The rows come from 5 hidden closed curves, with some noise, and rows from the same curve form a group. Each curve winds through 8 dimensions. The rows are also pushed far along 5 directions, which tell nothing about the answers.
In the rows, 128 means zero.
Some rows, each with its group after it:
[106  89 111 144  90  92 151  68 157  83 173 102 151 154 160 145 124 160
 134 134 121] -> j_911
[133 178 170 119 155  90 100 117 155 101 131 118 112 107 115 134 120 123
 113 142 157] -> j_108
[160 172 125 104 147 160 103  99 126 149 136 138  82  98 115  97 139 129
 126 151  98] -> j_650
[152 117 167 107 126 129 194 141 126 130  96 124 129 104 180  76  96 145
  89 117 135] -> j_911
[190 246 202  86 157 128 143 132 125 141  65 147  68  65 127  90 128 131
  90  97 100] -> j_663
[152 138 131 125 141  98 115  97 142 100 158 131 117 108 138 115 147 131
  96 127 131] -> j_270
[139 151 104 104 169 170  94 187 179 168 101 153 128  88 118 122 131 125
 116 126 120] -> j_270
[104 109 119 161 128 114 171 143 123 122 134  87 104 122 148  89 143 134
 116  74 104] -> j_911
[117  93 121 182 112 118 161 124  92 104 125  87 111 136 107 117 162 127
 140 100 133] -> j_108
[101  92  77 135 128 108  42 149 151 150 154 178 186 149 110 164  90 127
 127 169 167] -> j_911
[148 154  93 137 149 157 143 162 111 174 121 123 102 106 154  98 100 158
 126 123  86] -> j_911
[103  81  60 151 121 136  82 166 143 171 118 151 173 127 129 135  67 165
 138 168 136] -> j_650
[146 108 182 142 171  40 145 143 108  80 131 101 153 113 138  92 138 111
  46  79 209] -> j_663
[129 110 130 114  88 134 189  61 136  90 154  93 130 150 162 151 142 150
 144 134 106] -> j_270
[175 152 134  89  97 149 149 101 143 123  98 174 137 122 148 143 130 156
 133 141  83] -> j_270
[ 85 156 124  87 136 123  63 111 151 109 173 124 121 157  80 154 132  76
 143 145 135] -> j_663
[101 140  91 122 130 172 122 134 142 152 136 108 116 137 131 166 117 136
 179 151  98] -> j_650
[118 103  77 134 142 139 100 140 152 115 163 125 147 142 120 146 139 132
 148 141 116] -> j_108
[ 91 125 107 121  93 138  81  84 143 141 151 154 126 150 101 169 132 115
 171 159 114] -> j_911
[ 92 129 134 143  85  95 140  36 150  84 198  97 121 173 145 178 142 133
 165 146 122] -> j_108
[164 175 107 137 135 169 118 128 129 173 104 143  80  84 106 111 159 144
 131 109  79] -> j_650
[126 135 109 144 111 142 117 108 101 150 128 137 100 127 120 111 125 136
 147 138  98] -> j_108
[129 147 118 113 134 133 137 141 126 148 141 135 131 142 159 136 108 127
 125 117 112] -> j_108
[133 122 141 102 150 107 109 164 115 133  87 150 139  95 110  71 106 121
  80 105 137] -> j_270
[186 119 118 105 121 140 165 135  91 157 104 154 153 120 184 107  80 172
  85 146 130] -> j_108
[108  51 125 138 138 110 132 160 114  98 149 110 180 167 122 128 138 100
 115 117 183] -> j_663
[ 76  97 112 123 138  96  91 103 129  98 180  92 127 139  86 150 143  83
 132 141 168] -> j_911
[ 82 140 100 147 121 123  91 112 162 107 152 100 114 135  91 180 142 127
 174 141 113] -> j_108
[109  73  81 145 112 116 121 161 132 119 128 151 158 135 133 113 106 141
 121 125 111] -> j_270
[ 92 128 129 162 141 106 120 129 133  74 168  81 116 157  86 154 178  94
 165  97 128] -> j_911
[ 96 131 113 107 176 100  51 143 141  86 189 106 143 153  55 172 168  61
 128 123 171] -> j_650
[173  95 163 109  97 102 185 112 161 105  88 154 191 113 200 112  84 189
  79 134 146] -> j_270
[148 160 168 142 152 112 144 110 125 118 126 105  78  91 133  73 146 130
 103 110 124] -> j_650
[102 119 120 103  82 136 135  84 130 113 162 121 141 178 140 150  90 131
 155 167 120] -> j_663
[ 76 124 196 157 128  78 167 123 115  81 154  70 100 152 119  80 144  83
 128  71 143] -> j_650
[117 149  98 102 138 120  80 145 170 131 106 148 146 108 102 169 124 133
 120 124 121] -> j_108
[117  86 141 135 110 121 145 114 109 103 132 124 142 152 122 103 145 112
 127 119 138] -> j_650
[104  82 157 124 115  64 119 123 146  64 166 121 182 164 104 111 120 101
  95 109 175] -> j_650
[156 196 165  99 122 142 131  77 152  96 130 143  86 115 114 147 174 121
 152 127  83] -> j_270
[178 138 104  93  78 174 137  92 138 124 130 163 143 158 142 150 106 157
 134 183 115] -> j_663
[ 92 116 131 166 114 117 131 140  95 116 141 105 124 163 102 132 112 119
 177 131 130] -> j_911
[ 73  31  79 192 118 162 119 190 113 123 139 102 156 174  87 114 122 112
 184 148 147] -> j_663
[122 136 171  91 132  91 119  86 156  74 145 123 123 124 130 104 138 111
 101 128 139] -> j_108
[136 109  65  94 124 179  89 116 157 137 143 151 143 132 104 160 152 126
 144 159 104] -> j_270
[150 165 155  90 119 109 108 102 138 116 112 168 148 127 126 150 106 140
 126 145 121] -> j_911
[156 139 169 114  95 104 159 118 121 101 103 148 157 154 141 154 125 132
 111 115 152] -> j_663
[104 120 134 124 116 108  96  91 140  97 150 124 127 133 103 118 113 128
 143 162 132] -> j_270
[163 156 155 136 129 140 172  88 135 126 140 106  93 108 170 104 129 158
 124 141 114] -> j_663
[122 159 165 134 152 131 170 116 128 112 143  73  89 118 141 129 148 123
 151 115 118] -> j_663
[ 91  95  72 140 133 161  85 168 134 154 126 110 127 135  90 149 119 107
 143 155 154] -> j_108
[136 154 115 153 148 137 108 163 146 133 139 138 112 117 126 127 116 135
 150 148 110] -> j_270
[100 138  99 129 149 161  88 209 120 173 100 136 131 135  86 155 121  90
 145 119 142] -> j_108
[132  78 141  96  98  98 142 100 142  92 125 146 183 144 161 113  94 148
  92 149 149] -> j_108
[133 171 188 113 136  81 106 123 172  95 122 146 140 121 107 140 143 108
 109  99 149] -> j_650
[121 141 111 149 125 174 151 160 103 143 114 117  91 132 106 122 152 116
 172 109  84] -> j_270
[ 86  94  52 207 129 182  98 171 100 155 137  91  96 140  64 145 148 123
 201 150 119] -> j_108
[133  95 109 171  83 155 188  94  98 123 125 101 105 138 145 114 147 160
 160 123  90] -> j_108
[ 88  87 103 127 100 111 138 101 151 104 165  96 154 159 145 156 113 138
 136 136 136] -> j_663
[158 152 162 123 131  90 166 129  99 145  99 132 137 115 170 125 111 146
  83  94 146] -> j_650
[131  99 181 140 112  87 156  96 149  70 119 111 150 127 136 105 135 142
 111 119 157] -> j_270
[156 199 187 125 149 142 130 102 155 122  97 130  65  75 118 105 164 137
 146 123  92] -> j_663
[161 103 102  76 131 136 105 160 184 145 104 180 218 125 161 175  90 158
  90 157 164] -> j_270
[141 142  76  98 146 145  45 171 130 178 104 185 162 116  95 156  83 136
 119 168 140] -> j_663
[129 131 186 136 115 127 169  96 139  74 138  97 109 141 130 112 153 120
 153 130 128] -> j_663
[137 158 105 103 107 163 112  82 175 111 152 148 132 145 127 188 146 148
 178 159  79] -> j_911
[147 185 141 106 100 184 193  75 131 142 132 103  80 127 168 142 125 160
 175 146  60] -> j_650
[120 101 130 145 147 135 106 181 131 124  93 135 144 118  92 106 135 117
 131 121 141] -> j_663
[156 209 177  66 118 101  88  49 169  92 137 169 127 122 120 177 127 135
 137 161 112] -> j_911
[157 169 225  82 180  80 141 116 155  53 121 107 119 100 126  99 162  97
  78  94 166] -> j_650
[ 96 160 129 119 171  95  55 140 167 137 147 137 128 115  96 165 155  88
 116 105 152] -> j_663
[125 163 154 110 109 141 146  76 159 109 165 127 108 155 157 141 139 123
 161 139  94] -> j_911
[125 130 122 142 156 114 119 199 120 175  73 138 132  83 132  82  93 145
  87  89 132] -> j_650
[156 199 142  69 176 121  75 108 157 105 169 143 117 119 114 147 145 105
 112 142 124] -> j_911
[108  90 108 155 110  95 116 129 141 131 129 132 172 135 147 135  71 170
 125 153 151] -> j_650
[129  80 134 157 126  93 175 159 126 116 101 109 154 110 155 107 113 150
  90 100 159] -> j_911
[130  49 106 146 105 103 166 129 107 129 156 119 190 163 182 145  89 145
 101 150 189] -> j_911
[130 123 122 142 146 114 107 182 119 148  92 136 140 108 118 118  93 135
 105 128 162] -> j_108
[111  97 161 139 101  99 199 133  92 137  96 100 144 140 163  93 102 140
  97  76 143] -> j_270
[114 135 121 127 154 152 153 170 138 149  97 104 110 107 147 119 130 134
 130  99 111] -> j_650
[143 167  85 115 125 185 111 147 164 167 129 162 120 121 144 161  98 153
 169 174  79] -> j_270

New rows. What belongs after each?
[125 137 133 151 118 125 139 110  90 138 125 120  90 124 122  97 136 130
 134 115 107] -> j_108
[113  54 139 148  81 112 145  91 135  84 130 119 178 163 125 131 124 150
 144 152 162] -> j_270
[124 155 196 116 144  85 154  87 137  68 151  86  88 117 139  79 144 111
 109 110 130] -> j_108
[123 148 147 111 124 150 160  99 143 140 132 105  84  99 151 103 120 131
 132 143 110] -> j_911
[134  98 119 119 137  94 102 166 129  97 105 164 168 123 104 122 135 117
  97 100 137] -> j_270
[129 158 141 100 159 136 140 135 132 113 122 100  89 102 104 110 186  93
 108  72 107] -> j_270
[140 148 147 127 166 110 122 187 121 141  90 125 121  91 123  96 102 126
  87 108 152] -> j_108
[ 98 122  95 120  92 135 134 107 154 148 138 129 142 140 151 176  98 147
 152 145 109] -> j_911
[145 141 114  67  82 165 127 116 141 161  92 183 152 136 155 128  71 158
 121 160  92] -> j_663
[118 129 152 113 136 109 159 110 106 118 128  90  97 107 127 100 143 105
 103 101 136] -> j_911
[130 130 137  97 145 118 125 159 138 124  93 117 135 107 118 132 123 111
  84 115 167] -> j_108
[121 118  99 126 108 163 135 167 140 156 112 149 158 156 138 159 108 133
 147 131 128] -> j_663
[124 120  80 128  99 163 133 120 154 140 136 155 118 125 155 119 112 156
 154 151  60] -> j_270
[159 177 149 107 142 142 129 141 118 106 126 120  83 127  94 106 164  89
 104 100 132] -> j_663
[118  88 101  66 118 120  81 146 153 155  98 179 218 141 122 163  91 128
  91 138 165] -> j_270
[155 170 107 111 149 155 121 128 132 149 151 131 108 121 148 125 113 145
 135 148  95] -> j_911
[136 208 171 105 188 145 132 136 143 134 119  96  63  79 118 119 171 101
 134  93 102] -> j_663
[127 147 123 104 153 115  80  98 162 123 183 132 128 127 119 168 147  97
 117 154 165] -> j_911
[149 129 152 137 104 129 195 126 102 111 101 123 119 134 148 118 140 139
 134  96 103] -> j_270
[120  82 144 126 146 114 146 182 104 135  71 139 154 118 144  82 125 122
  88  86 149] -> j_650
[ 80 179 143 125 151 117  93 131 162 136 151 107  91 121 102 156 136  87
 153 119 125] -> j_911
[132 160 124 130 125 112 112 105 122 129 124 133 112 111 115 134 118 145
 135 129 106] -> j_911
[116 119 121 163 116 159 160 159 130 122 135  91 119 149 134 114  96 141
 166 153 126] -> j_663
[126 183 114  89 107 174 130  48 174 147 157 117  81 113 155 151 138 151
 164 160  60] -> j_663
[153 111 115 164 118 134 189 128  98 142 129 110  99 111 174  73 121 161
 108 110 104] -> j_270
[160 168 123  92 119 126 107 145 164 141  73 177 147 101 123 147 113 149
  93 116 118] -> j_663
[189 218 163 105 171 148 113 139 122 149 102 168  75  87 119  89 166 115
 103  94  90] -> j_911
[103  60  97 145 113 130 168 153  75 143 126  96 139 139 133 103 110 123
 117 117 146] -> j_911
[139  81 100 111  77 156 170 118 136 143 101 130 172 142 177 154  68 178
 125 181 142] -> j_108
[137  89  56 159 132 178 102 169 112 183 122 145 138 120 126 110 108 155
 134 161 126] -> j_663
[104 124  93 139 131 151 138 130 106 168 130 100  94 111 128 109 133 131
 136 108  95] -> j_663
[133 144 142 106 132 105 150 120 146 107 145 133 120 125 160 115 143 113
  99  96 110] -> j_270
[136  86  95 166 117 135 145 113 114 112 155 113 119 130 129 108 149 142
 135 137 118] -> j_270
[145 130 113 130 158 106  61 144 124 114 148 164 154 142  92 138 148 108
 114 130 152] -> j_911
[150 125 126 114 129 118 108 145 117  96 132 138 142 147  93 126 138 101
  96 123 163] -> j_663
[174 180 128  86 107 175 129  95 144 117 137 144 101 139 123 142 141 125
 132 155 108] -> j_663
[122  88 106 112 115 152 108 126 140 136 115 161 158 138 131 125 126 132
 133 150 126] -> j_650
[150  47  35 153 109 161 123 163 115 171 123 166 177 129 156 110  91 177
 115 161 117] -> j_270
[145 132 121 121 123 141 145 128 152 102 131 134 146 146 140 154 137 147
 146 128 104] -> j_911
[115 102 107 146 130 119 107 156 125 105 122 140 135 129  94 118 147 114
 136 111 114] -> j_270
[162 144 146 135 130 101 135 130 149  99 135 149 147 125 159 134 102 156
 117 150 135] -> j_270
[ 84 149 180 112 149  58  97 106 142  90 147  98 125 131  92 138 152  78
 101  85 172] -> j_270
[149 167 117 108 174 116 108 161 127 143 132 132 123 103 134 112 116 129
  92 109 123] -> j_911
[145 136 143 119 112 110 124 102 125  72 157 118 128 163 102 140 144 103
 116 136 161] -> j_663
[104 151 146 129 123  74 104  95 147  98 148 111 125 124 100 138 117 131
 128 124 131] -> j_650
[110 103 144 190  98 101 173 114 108 101 141  78 124 147 152 122  88 161
 152 154 154] -> j_108
[115 100 111  82 116 118 106 168 120 139 105 161 182 151 121 125  81 115
  91 125 150] -> j_663
[168  82  97 121 125 110  98 163 112 136 116 195 215 155 146 136  90 151
  89 144 162] -> j_911
[114 114 165 126 115  97 135 117 146  86 154 117 136 146 109  95 131 102
 113 105 140] -> j_650
[181 190 180 100 148  96 135  60 150  80 148 128  76  86 135 106 186 123
  89 111 111] -> j_270
[143  89 121 136  97 121 175 124 135  91 132 129 184 167 164 155 114 165
 139 129 125] -> j_911
[113  53  22 162  78 192 126 162 127 166 119 168 155 145 144 123  83 179
 178 174  64] -> j_270
[151  79 172 122  79  46 184  57 161  56 138 123 201 137 194 163  95 183
  84 149 185] -> j_911
[141 118 118  79 128 126  99 179 113 162  77 193 183 131 103 118 104 115
  83 100 134] -> j_650
[132 128 107 114 173 139  91 165 146 159 112 145 152  99 122 150 124 132
 124 138 136] -> j_663
[ 95 151 155 120 108 130 167  99 112 142 124 103  87 135 150 103 117 125
 144 107  90] -> j_650
[170 178 161  94 114 157 170  96 130 153  91 129  80  93 160 110 133 141
 103 129 113] -> j_108
[150 157 131 119 159 150  92 151 149 154  84 159 121  79 110 123 135 144
 129 135 113] -> j_663
[112 112 125 132 127 118 110 147 154  91 154 111 161 158 117 146  96 127
 139 163 166] -> j_663
[144 101 145 126 124 148 176 153 124 124 103 128 135 124 158  80 107 145
 121 129 119] -> j_911
[120 156 128 117 124 156 120 162 108 168  96 153 110 122  96 107 130 107
 140  98  93] -> j_650
[124  63 155 142 110  83 167 108 117  83 174 103 182 178 160 152 113 118
 116 154 207] -> j_911
[131  52 118 125 121 107 134 159 127  89 121 142 200 154 131 114 105 139
 108 134 159] -> j_911
[151  97 108 120 129 124 141 161 157 142  92 153 172  99 163 127  98 167
  91 130 144] -> j_911
[101 129 132  67 119  91  76  93 156  86 175 138 173 172 111 175 108  95
 114 159 164] -> j_663
[ 86 130 122 160  81 134 122  82 126 129 147 113 100 152 114 133 114 140
 184 152 101] -> j_663
[129 116 114 131 112 165 129 113 139 141 119 132 111 113 113 137 142 132
 155 156 119] -> j_911
[ 97  67 137 196 137  87 138 157 105 103 125  91 153 134 113 118 127 138
 141 119 170] -> j_663
[139 124 152  97 122  58 117 108 151 127 107 167 193 121 166 158 104 148
  66 114 165] -> j_663
[132 110 153 105  75  92 156  99 120 114 105 153 171 151 159 123  77 157
 103 133 136] -> j_663
[ 90  59  82 181  92 133 129 135 105  97 159 110 153 182 102 153 133 126
 186 146 130] -> j_270
[120 137  60  97 137 206 108 147 124 201  93 147  89  91 119 105 139 134
 137 122  57] -> j_650
[ 74 153 133 142 163 132 100 131 124 129 116  88  74 107 100 129 158 104
 167 114 114] -> j_650
[154  98 129 131  87 160 183 107 120 142  93 138 136 116 159 124 116 163
 133 148 119] -> j_911
[127 110  89 151  83 171 158 101 117 113 180  93 117 187 131 157 128 132
 172 166 123] -> j_663
[109 111 134 139 112 112 131 150 130 107 130 124 163 171 114 165 125 107
 135 113 161] -> j_663
[125 169 117  77 147 156  81 142 143 131 118 141 120 123  78 145 133 101
 139 137 109] -> j_663
[121  76  75  84 126 134  94 153 178 139 112 167 224 137 163 186  80 162
 111 169 152] -> j_650
